All rows are made from the same 10 directions, up to rounding. Whole rows:
[[ -10   20    4  -21   -2  -46  -22  -27  -11   15  -18    6    4  -10
    -9    9  -12    7   40   -9  -22]
 [  18   -4  -20   -1  -27  -23  -31  -20    1   -4  -22    5   25    3
   -12   -7    4  -35    6   17  -12]
 [ -21   -7  -12   70   10   28  -12  -29   -7   25  -36  -10   -2   20
     7  -16   37  -10   22  -11  -23]
 [  16    9   38   35   -5   29    4   24   -8   -4  -22   -1  -13   -1
  -107  -12   19  -34    9    6   13]
 [  16  -38   18   22  -27   -6   -4   -8   29   15    0    5   -3  -14
   -12    6   17    1  -16   23    1]
 [  12    4    3  -17  -12   -4  -47    5    1  -28    8    1   10   17
    49   10  -34  -14   -9    9   13]
 [  -4  -44   -3   16  -35  -15    9    4   26   14  -14    2    1  -10
   -25    6   40  -36  -12   42   15]
 [  30  -12   14  -22  -25    1   18   37   39  -12   41  -16  -18   -6
    28   14  -17   30  -33   -2    9]
 [  42  -40   -2   17  -12   -7  -31  -46   12   13    0   26   30  -20
    15  -31    4   -5  -31   11  -35]
 [  63   14   11    3   -6   23  -22   22   33  -52   23   -4    9   22
     1   -6   -8  -11    2  -28    0]
 [   2   38  -44   -6  -36  -15   21   20    2   -5  -27  -37    1   19
   -54    9   16  -19   32   -6   -7]
 [  -7  -30   18   -5   13  -14   -7   -6   24   -6   14   22    0   -6
    34   13   15   -4    7    7   16]
 [  63   -4   10  -14   -7  -15   -5  -17   44  -30   28   19   17  -11
   -18   14   -6   29    7  -13   -3]]

The start of a row, then its end:
[-26 -18  12  -5   9  -5 -10 -12 -25  24  -4  14  -1 -16  19  -9 -11  -3] : [-21  20   0]
[ -2  15 -22  -8  -9   6  24  14  10 -13   9 -19  -6  12   0  25  -4  25] : [ 2 -2 18]
[-14  18  -5  -3  21  -2 -13 -12 -19 -17 -15  14  12  11 -17   9   0 -17] : [30  1 17]
[ 25   7   1   0   5 -11 -16 -32  13 -14   3  14  15  -1  -7  15  -7  25] : [ 22 -11  -5]
[  5  -5  16  23 -26 -27  -4   0  52  -2 -11 -13 -17  10 -19  37  36   4] : [57 -8  3]
[-30   2 -28 -19  26  16  66  18   4  -5  30  -8 -12   1  26  22   7  43] : [-12  -6  28]
[ 29   1 -19   3  22  14   9  -5  33 -40  22   9  16  18  23   3  20   5] : [ 18 -28   4]
[-13 -19 -41  25 -17  25  41   9  23   6   8 -27  -8  15  30  16  24  24] : [-24  10  14]
[  6  22 -31  35  23  52  34 -20 -10 -18   1  -4   9  17 -38  17   2  49] : [-1 -9 21]
[  7  18 -18   8  -1  -1  -1 -14  -1  -6 -14  -4   9  10 -23   4   6   2] : [ 24 -10  -7]
[ 17   6  27   8  -3  13 -22   5  -4  -3   4  -1  -6   0  -5  -6 -20   5] : [-10  -5  -4]
[ 57 -13  11  26   2  26 -39 -17  27 -44  11  21  25  15   1  -4   1 -14] : [-4 -3  8]
[-10  -3  -7 -19  -6 -33 -46 -38  -2 -24 -11  27  26   7  13  45 -20  -7] : [22 37 39]
[ -6  15  39 -23  10 -25 -12   3  -6   0   1  12 -12 -13 -24  14 -16   6] : [27 -5  6]
[-28 -15 -26  18 -13  18  17  -9 -30  25 -21  -5   5  -5 -21  -4   4  -6] : [-37  41  14]
[-10   7   0  19  15  23 -11 -23 -28 -16 -18  20  16   6 -50  20  -9  -2] : [ 1 30 42]
[-21   5   7 -12  29  19  20   2 -14 -20  17  16  -2   0  -9  33 -17  28] : [-7 16 51]
[ 46  11 -23 -23 -30 -40  -2 -39   2  -6 -16  18  36 -23 -91   9  -6   4] : [11 19 -9]
[ 39 -10 -25  19  -1  13 -26 -32  26 -45   3  19  36  21   6  16   8  -6] : [ 6  9 21]
[  4 -15  -1 -18  29  20   9  -5 -25 -11  17  31  20 -16   0 -21 -13  -9] : [-43  17  17]
[-19  36   4  15   0  36  34  24 -52  27 -20 -26 -22  -7 -81 -17 -17  13] : [-20   1  -3]
[-14   6  12  21  48  34  47  12  -6  -4   4  10 -11  -2 -45 -12  35   1] : [ 18 -23  11]
[-29 -22  47   9   7   3 -29   9   3   5   7   8 -22   2  43  20 -11   0] : [-3 17 28]
[  4   3  26   2   6   6  -3  10   8  -9  10   2 -11   1  -6  11  -6  10] : [ 6 -5 12]
[-10  21  35 -21  -1 -17 -18  17 -13  12   3  -9 -22  -7   8   1 -30  10] : [ 10 -14 -12]
[  4 -18  21   2  10  -1  18   8   6   8   3  15  -4 -19 -33 -17  23 -16] : [-4  2 -2]
[  5  -8 -26 -45 -16 -41  35  19  34  12  28 -17  -7 -12  57  -5   9  17] : [ -4 -23 -32]
[ -9  12 -18 -28   7 -42  11 -28  18  -8   5  10   9  -4   4  41   3  35] : [45 -7  8]
[ 32  12  10  13 -25  39 -32  21  -6 -20   9 -20  -3  19  12  -4 -43   6] : [-41   6   7]
[-19  13 -19 -15  12 -11  20  -9 -26  12 -12   5   7 -10 -27  -7   4  -3] : [ 8  1 -5]
[-10  34 -67   9 -21 -16  15  -7  16  -6 -26 -37   7  35   5  19  28   1] : [ 54 -24 -16]
[-10 -38  39  22 -22 -18   6  13  45  22   1  -4 -29 -11  -3  20  35  -1] : [14 12  7]
[ 28   0   1 -10 -25 -13  46  43  43 -19   5 -12  -9  -5 -78   6  44 -27] : [21 -4 11]
[ -5  23  24  -7  -3  21 -43  23 -28 -14   3 -12 -11  17  30   3 -52  -4] : [-18   4  15]
[-19 -14 -47  50 -12  27 -28 -45 -13  -8 -35   2  29  31  10  24  10 -12] : [-6 44 32]
[ 23   0  13  27   3   6 -45 -22  34 -29   5   4   5  26  41  24  -2  14] : [ 32 -18   4]
[  8 -25 -10   9  34  -1  11 -48 -11   4  -7  45  33 -23 -35 -22  28 -11] : [-2 10 -5]
[ 33  -8  32   0 -18  13 -57  32  23 -35  18  -6  -4  22  57  -6 -24 -34] : [-17  -3   6]
[ 16  19  16  30 -14  20 -26  39   7 -15 -20 -25 -13  29 -18 -25  18 -57] : [ 24 -24 -15]
[-28 -25  11 -29   4 -29 -37 -17  -8  -9   3  30  13  -5  49  28 -21 -17] : [-7 42 39]
[ -8  19 -29  50  18  37 -14 -40 -16   4 -18 -11   8  28  25   2  -3  35] : [ 15 -21 -14]
[ 13   1 -16   0  -6 -22   5 -29   3  25  -8   0   9 -14  -5 -16   7  18] : [  9 -17 -43]
[-22  16 -24 -25 -12 -13  14   8 -15   7  -1 -16  -4   1  10  15 -19  15] : [-7 10  7]
[-19   3 -23 -22   5 -20  23   2   5   1   3  -3   1   0  14  11  12   2] : [15 -3  4]
[  2   4 -10  48  13  50  34 -21  -2   1   0  -5  -4   6 -42  21   6  58] : [-10   2  20]
[ -9   0 -19 -36 -26 -51   1 -16  -3  14 -12   4  11 -18 -17  18  -7   0] : [ 8 25 -1]
[ 19 -15  47  37 -22  13 -37  -4  11   6 -10   2 -12  -2 -28   7  -7  -1] : [-6 16  6]
[  5 -11 -28  28 -32  13  19  14  33  10   1 -37 -13  18  32   3  23  13] : [ -9  -8 -15]
[  4 -25  26  20  22  -4  11 -22   1  51   3  12 -10 -33  12 -50  22  16] : [ -7 -31 -63]
[-20   8 -18  29  44  50  24 -13 -17 -20   3   9   7  19  -3  12  10  21] : [ 2 -3 34]
[-36   3 -10   5 -18  -9  19   8 -17  48 -15 -29 -23  -7  12  -8   0  15] : [-10   1 -25]
[-19  18  22 -25  45 -13  -4  -9 -24 -13   0  30   4  -9 -21   5  -7  -6] : [ 34 -10  15]
[ 13  -7   2  10 -34   6   9   8  17   3   5 -16 -10  -2 -21  24  -8  26] : [-21  21  16]
[-22 -61  17   1 -45 -33  10  18  18  52  -9  -5 -18 -32   8 -15  30 -36] : [-37  45 -10]
[  8  20  17 -17  11  10   8  11  -6 -19  17   4  -6  -2 -24  18 -26  26] : [-2 -4 22]
[-13  -9  -9 -14  -9 -16  14  13   8   5   1  -5  -4  -3   7   4  13 -14] : [1 8 5]
[ -2 -19  38  20   5   6   3   3  18  10   7   6 -19  -9  -8   9  12  14] : [4 0 7]
[  6  25 -23 -21  -7  -3 -19 -13 -21  -7   2  -7  13   7  25   5 -42  22] : [-12  -1  -7]
[  3  38  -3 -35 -20 -20   3  24  -2 -22   0 -16  -6   7 -37  33 -25   6] : [22  2 22]
[ 22  -5 -19  24  10  31 -15 -33 -12   0   4   6  20   5  31 -21 -15  22] : [-31  -7 -20]
[ 11 -12  -7   5  -5 -33  33 -42   8  52  -8   7   2 -40 -40 -17  23  42] : [  9 -14 -54]
[  9 -30  24  28 -10 -18  17 -38  36  33   1  11 -11 -28 -32  26  23  57] : [13  5 -9]
[ 29  -5  13  27  31  24  35 -14   6   2   3  20   6 -18 -71 -27  34   9] : [  7 -24 -17]
[-59  25  -7   1  17   6  13   0 -52  37 -22 -16 -19  -1   1  -2 -16  16] : [ 3  0 -6]
[  9 -11 -30  26  30  30  16 -31 -10  -6  -5  20  27   2 -10 -24  25  -5] : [-9 -4 -6]
